There are 9 hidden switches. A switch that is on adds its own fixed numbers to the row, and there is some noise. The rows also spread widely along 13 directions, which tell nothing about the answers.
In the rows, 128 means zero.
Known rows, each followed by its switches (1 for on, 0 for off):
[ 87 136 113 113 120 125 111 144 150 119 145 109  85 124 121 125 126 121
 102 141 128 156 158] | 1 1 1 0 1 0 1 1 0
[127 119 111 148 123 131 142 105 171 127 146  82 119 173 151 123 135 116
 146  83 150  94  84] | 1 1 1 0 1 0 0 0 1
[177 135 121 141 115 142 157 125 150 152 143 127 149 151 111 136 151 152
 158 126 109 127 103] | 0 0 1 0 0 0 0 0 0
[139  94 134 125 119 137 135 114 118 116 115 124 128 121 142 150 116 112
 132 105 168 135 150] | 0 0 1 0 1 0 1 0 0
[ 61  80 103 147 141 134 172 113 197 150 129 121 128 105 132 140 177 138
 128  91 140 108  62] | 1 0 0 0 1 0 1 1 0
[141 111  86 148  85 144 165 139 154 141 125 131 141 125  23 100 133  84
 108 136 184 123 143] | 1 0 1 0 0 1 0 0 1
[130 138 119 114 127 142 130 129 136 150 118 111 154 147 136 139 129 172
 136 113 128  99 122] | 1 1 1 0 0 1 0 0 1
[118 128 145 141 123 105 120 159 168 101 128 136 120 128 127 152 143  89
 151 143 128  79  73] | 0 0 1 1 0 0 0 0 0
[110 126  95 112 109 123 159 137 197 119 148  98 121 146  99  87 185  99
 153 142 156  81  77] | 0 0 1 1 0 0 0 0 0
[191 146 110 138 133 114 138 133 142 145 126 114 122 137 124 117 139 128
 146 101 134 122  92] | 1 1 1 0 0 1 1 1 0
[145 126 134 145 112 148 136 135 109 115 147 122  77 168 174 125 103 126
 109 147 127  74 143] | 0 0 1 1 0 0 1 0 0
[126 132 150 125 119  98 120 155 144 112 104 175  95 113 117 126 129 145
 115 118  77 138 127] | 1 0 0 1 1 0 1 1 0
[156 126 125 110  96 148 133 131 125 117 107 116 118 141 137 116 125 150
 123 113 140 139 164] | 1 0 0 1 0 0 0 1 0
[173 141 131 114  77 131 123 160 131 122 114 133 136 138  92 125 146  56
 135 164 162  86 130] | 0 0 0 0 0 1 1 1 0
[129 105 121  78 103 112 135 138 138 128  66 157 129  83 100 102 152 163
 113 120 138 161 161] | 1 1 1 1 0 0 1 0 0
[224 152 127  91 150 125 130 113  78 117 146 117 103 158 172  99 126 170
 151  96 118  86 137] | 0 1 1 0 0 1 0 0 0
[122 181 171 162 102 131  78 185 162 108 173 100 128 179 138 193  87  96
 148 173 101 133 129] | 0 0 1 0 0 0 0 1 0
[ 69 160  76 207 168 175 155  78 139 183 194 115 140 138  55 185  92 118
 130 131  96 116 111] | 1 0 1 0 1 1 0 0 1
[131 133 131 129 108  83  94 146 164 124  89 109 132 128 123 123 121 130
 124 101 121 215 132] | 0 0 1 0 1 0 0 1 0
[124 144 125  89 144 138 128 101 122 136 125 137 127 107 138 162 154 152
 155 139  87 147 136] | 0 0 0 1 1 0 1 0 0
[125 196  92 158 147 109 101  84 110 165  99 132 103 131 118 132  99 115
 114 141  56 169 132] | 1 0 1 1 0 0 1 0 0
[176 128 136 141 132 153 152 145 138 135 148 127 147 132 103 156 111 152
 143 130 138 155 139] | 0 0 0 0 0 0 1 0 0
[132 130 136 100 147 115 120 159 115 115 143 143  92 118 142 134 129 152
 113 141 113  93 131] | 0 1 1 0 1 1 1 0 0
[109 115 127 111 117 114 136 188 152  98 127 154 100 113  71  94 118 147
  85 141 140 128 164] | 1 0 1 0 0 0 0 0 0
[121 123 160 131 111 125 113 156 161 122 119 107 144 154 170 151 113 135
 139 121 150  98 110] | 0 1 1 0 0 0 1 0 0
[189 126 173 100 141 120 135 185 119  88 153 180 145 105  78 157 130 131
 168 130 139  56 117] | 0 1 1 0 0 1 0 0 0

New rows. What belongs after each?
[174 149 123 117 125 119 128 137 125 141  89 153 156 108  98 150 147 132
 147 142 107 115 105] | 0 0 0 1 0 1 0 0 0
[ 88 131 146 129 146 116 129 158 137 127 134 171  98 118 124 128 110 188
  96 132  74 121 144] | 1 0 1 0 0 0 1 0 0
[112  81 149 116  93 127 148 143 141 121 133 172 100 115 124 125 165 131
 120 131 111  98 131] | 0 0 1 0 1 0 1 1 0
[144 152 128 111  71 108  93 169 167 117  97  82 134 171 144 111 141  90
 127 149 152 134 126] | 0 0 1 0 0 0 0 1 0
[114 133 108 119 119 131 114 181 139 118 124 122 101 111  99 135 136 112
  87 170 146 117 140] | 1 1 1 0 0 0 0 1 0
[ 62 133 123 153 118 116 123 108 151 149 116 153 119 123 116 129 136 124
 117 116  80 104 110] | 1 0 1 0 0 0 0 1 0
[108 170  78 139 155 132 129  92 130 175 108 134 149 104  69 144 135 130
 124 138  86 162 125] | 1 0 1 0 0 0 0 0 0
[101 120 138 112  90 157 142 105 145 130 124 127 142 147 135 130 145 102
 151 113 146  74 137] | 1 0 0 0 0 0 1 1 0
[117 128  98 134 101 155 132 176 149 159 131  96 112 158 135 133 145 145
  79 196 125 125 131] | 0 0 1 0 0 0 1 1 1
[103 162  85  88 157  96  79 115 113 129  82  82 113 113 162 136 136  73
 114 147 149 128 120] | 0 0 1 0 1 1 1 0 0
[162 116 117  73 127 139 157 106 119 108 181 112  83 150 145  62 164 163
 153  98 131  94 149] | 0 1 1 0 0 0 0 1 0
[154 136 112 114 122 139 145 132 108 145 150 153 127 121  54 105 128 137
 130 141 114 136 168] | 0 0 1 0 0 1 1 1 1
[108 153 140 104 119 143 111 155 160 136 132 109 163 135 133 180 141 132
 154 170 124 135 128] | 0 0 1 0 0 0 1 0 0
[ 79 138 130 105 173 131 135 164 141 110 164 131 109 132 128 137 113 170
 119 122 123  69 129] | 1 0 1 0 1 1 1 0 0
[135 169 143 173 146 135 115 127 122 132 151 130 108 160 154 163  77 158
 121 121  71 128 130] | 1 0 0 0 0 0 0 0 0
[135 133 140 137 126 114 118 144 130 127 104 151 124 117 128 157 114 147
 112 115 102 134 125] | 1 0 0 0 1 1 0 0 0
[163 138 123  87 123 158 146 129 110 134 142 159 137 108  63 147 134 154
 138 139 119 153 189] | 1 1 1 0 1 0 1 0 0
[149 121 135 160 105 147 119 127 118 125 109 132 123 122 137 195 111 100
 121 150 126 139 131] | 0 0 0 1 1 0 0 0 0
[114 101 146  90 125 113 141 165 152 107 100 132 119 129 153 104 116 209
 113  82 145 124 151] | 1 0 1 1 1 1 1 0 0
[156 134 109 146 115 107 112 117 149 143  91  88 105 145 170 130 116 132
 109 101 136 190 122] | 1 1 1 0 1 0 1 0 0
[ 95 144  87 125  99 180 127 132  95 151 133 116 107 142 111 143 121 112
  71 197 133  81 179] | 1 0 1 0 0 1 0 0 1
[124 168  96  71 163 156 143  91  93 145 151 156 121  98  72 140 148 158
 149 148  76 125 168] | 1 0 0 1 1 1 1 0 1
[181 161 120 138 138 133 102 138  78 111 121 119  88 179 162 146 109  83
 111 138 111  45 121] | 1 0 1 0 1 0 0 1 1
[127 107 101 129 126 129 138 123 137 139 106 113 122 119 127 143 140 109
 115 120 161 125 115] | 1 0 1 0 1 1 1 0 1
[ 75 145 126 156 135 160 106 104 124 144 141 105 113 139 179 198 103 141
 112 131  89 139 141] | 1 0 0 0 1 0 0 1 0
[149 100 132 128 107 120 110 176 106 106  70 151 108  72 118 170 119 111
  91 143 161 147 153] | 1 0 1 1 0 1 0 1 0
[148 129 128 114 119 128 118 126 122 114 117 122 120 128 132 142 127 124
 134 123 133 144 152] | 1 0 1 0 0 0 0 0 1
[118 151 190 131 101  94  58 185 138  71 121 156 135 105  81 195  77  54
 139 169 127 167 166] | 0 0 0 0 0 0 0 0 1
[200 144  81  91 134 162 158 112  89 171 115 135 115 131 125 124 176 183
 116 141  84 148 153] | 1 0 1 0 1 0 1 1 0
[111 151 131 200 136 123  96 152 153 134 137 100 125 140 135 204  71 106
 117 141 126 126  89] | 0 1 1 1 1 1 0 0 0
[154 123 142 127 119 115 136 182 150 107 128 137  98 133 144 127 130 134
 111 135 140  94 109] | 1 0 0 0 0 1 1 0 0
[172 142 115 109 107 145 135 138 136 132  89 115 151 132 112 145 138 114
 143 139 160 132 137] | 1 0 1 1 0 0 1 0 0
[129 152  98 144 154 102 125  85 154 125 151  74 106 157 151  98 124 105
 157  88 131 141  94] | 0 0 1 0 0 0 0 0 0
[125 157 112 144 118 156 153 133 151 156 118 136 150 161  90 123 115 146
 122 137 111  85 123] | 1 0 0 1 0 0 1 0 0
[199 130 131 119 146 126 146 153 109 118 148 153 103 142 114 119 145 121
 139 145 121  51 101] | 0 1 1 0 0 0 1 0 1
[128 160  93 165 116 123 111 153 133 165  78 115 100 134 141 134 102 135
  58 168 113 129 115] | 1 1 0 1 0 1 1 0 0
[132 121 129 110 162 145 144 135 132 132 160 131 142 122 107 146 140 148
 159 121 129  85 112] | 0 1 1 0 0 0 1 1 1
[ 70 176  97 167 156 103  84 134 176 135 110  84 149 132 101 173 109  54
 132 145 135 128  75] | 1 0 1 0 0 0 0 0 1
[ 63 150 122 125 150 105 113 139 149 135 109 135 114 135 140 114 114 151
 101 124  96  98 118] | 1 0 1 0 0 0 1 0 0
[171 143  90 100 153 139 149  55  66 150 109 167 101 103 104 111 139 146
 133 104  85 121 160] | 1 1 1 1 1 0 1 0 0
[153 118 140 145 128 166 145 130 104 118 192 119 116 150 118 149  91 144
 144 115 141 109 166] | 0 0 1 0 0 1 0 1 1
[148 122 105 136 136 136 150 157 140 139 144 134 105 108 101 150 152 126
 118 161 133 121 110] | 1 0 1 0 0 1 1 0 1
[183 151  95 134 155 133 146  81  66 152 128 163 106 111  78 103 110 123
 128  97 103 128 161] | 1 0 1 0 0 1 1 1 0
[105 160 141  95 121 122 107  93 114 133 117 166 166  95  46 137 107 108
 163 128 103 180 197] | 0 0 1 0 0 0 1 0 0
[106 171 156 125 107  97  61 180 141 107  85 137 138 115  96 169  76  84
 108 162 133 164 167] | 1 1 1 0 0 0 1 0 0
[185 117 122 105 121 121 150 124 117 142 117 140 116 135 144 111 157 161
 134 112 116 117 121] | 0 0 1 0 1 1 1 0 0
[140 125 155  94  92 144 111 138 130 103 113 106 135 156 161 137 119 148
 149 107 146 108 160] | 1 1 1 1 0 0 0 1 1
[137 137 170  74  96  89 111 149 182  80 147 117 130 158 123  97 151 104
 193  90 139 134 130] | 0 0 1 0 1 0 1 1 0
[106 109 107 105  92 128 137  95 136 129 102 114 130 140 121  78 153  64
 134 112 174  77 131] | 0 0 1 0 0 0 1 1 0
[144  89 112 128 101 151 143 196 118 153  83 146 117 124 121 146 135 173
  44 188 131 128 154] | 0 0 1 0 1 0 1 0 1
[ 65 158 136 139 167 111 106 151 132 132 121 166 151 113  76 151  94 138
 116 141  84  86 121] | 0 0 1 0 0 0 0 0 0
[111 107 139 134 100 114 150 180 220  93 176 113  98 135 121 126 169 121
 146 135 150 127  86] | 1 0 1 0 0 0 0 0 0
[ 77  93 163 104 116 141 120 142 157  94 132 117 144 129 179 193 155 100
 161 127 163  49  97] | 0 0 1 0 1 0 0 0 0
[ 67 126  89 111 124 101 121 140 181 121 116  97 108 113  99  81 144 120
 105 115 149 170 132] | 1 0 1 0 0 0 0 1 0
[ 86 109 119 177 148  90 128 137 136 129 126 146  76 114 133 105  96 116
  80 116 122 101 101] | 0 0 1 0 0 1 1 0 0
[125 154 149 144 169 125 131 142 107 139 116 186 154 122  86 141  84 155
 130  95  91  56 121] | 1 0 0 0 0 1 1 1 0
[ 12  77 125 138  76 172 117 144 126 139 107 139 131 115 113 175 120  98
  61 181 148  84 173] | 0 0 1 0 1 0 0 1 1
[208 125  85 127 127 118 138  72 104 113 147  73  50 153 187  87 149  60
 144  77 174 107 107] | 1 1 1 0 1 1 1 1 0
[159 145  82 140 140 135 141 111 149 143 158  67 110 136 124 114 118 155
 131 102 154 191 133] | 1 1 1 0 0 1 0 0 0
[153 101 140 156 111 113 134 109 114 122 128 149 107 135 107  96 100 123
 125  81 125 123 142] | 0 1 1 0 0 0 0 1 1
[123 124 139 118 127  93 108 191 169  85 133 100 123 130 116 116 115 101
 134 115 181 114 111] | 0 0 1 0 0 1 0 1 0
[ 89  77  85 147 106 163 178 128 159 180 110 126 133 125 122 129 167 148
  79 147 148  79  93] | 0 1 1 0 1 0 1 0 0
[182 162 118 128 122 128 122  91  87 133 126 153 106 134  87 120  97 110
 128 113  99 155 180] | 1 1 1 0 1 0 1 0 0
[115 150 119  90 110 129 143 128 143 133 138 135 121 160 109  89 145 143
 132 120 115  77 141] | 1 0 1 0 1 1 1 0 0
[ 73 109 112 108 133 136 132 140 144 141  97 140 144  98  99 143 155 120
 117 140 141  96 123] | 1 0 1 0 0 0 1 1 1
[177 128 106 112 158 121 141  75  68 142 101 161 120 126 108  92 124 154
 128  76  84 116 146] | 0 0 0 0 1 0 0 1 1
[202 104 130  92 132 130 144 128  96 114 128 140  88 115 171 115 167 170
 131 116 110 132 136] | 0 0 0 0 0 0 0 1 0
[104 148 145 136 163 129 114 158 128 117 147 129 122 153 137 145  89 174
 124 110  93  95 133] | 1 0 1 0 0 0 0 1 1
[168 135 128 119 108 140 132 130 127 136 115 152 131 121 110 172 160 131
 135 149  91 142 129] | 1 0 0 0 1 0 0 0 1
[ 88 138  79 151 170 149 145  70 133 140 161  91 113 137 129 145 120 107
 138  96 135 109 110] | 1 0 1 0 1 0 0 0 0
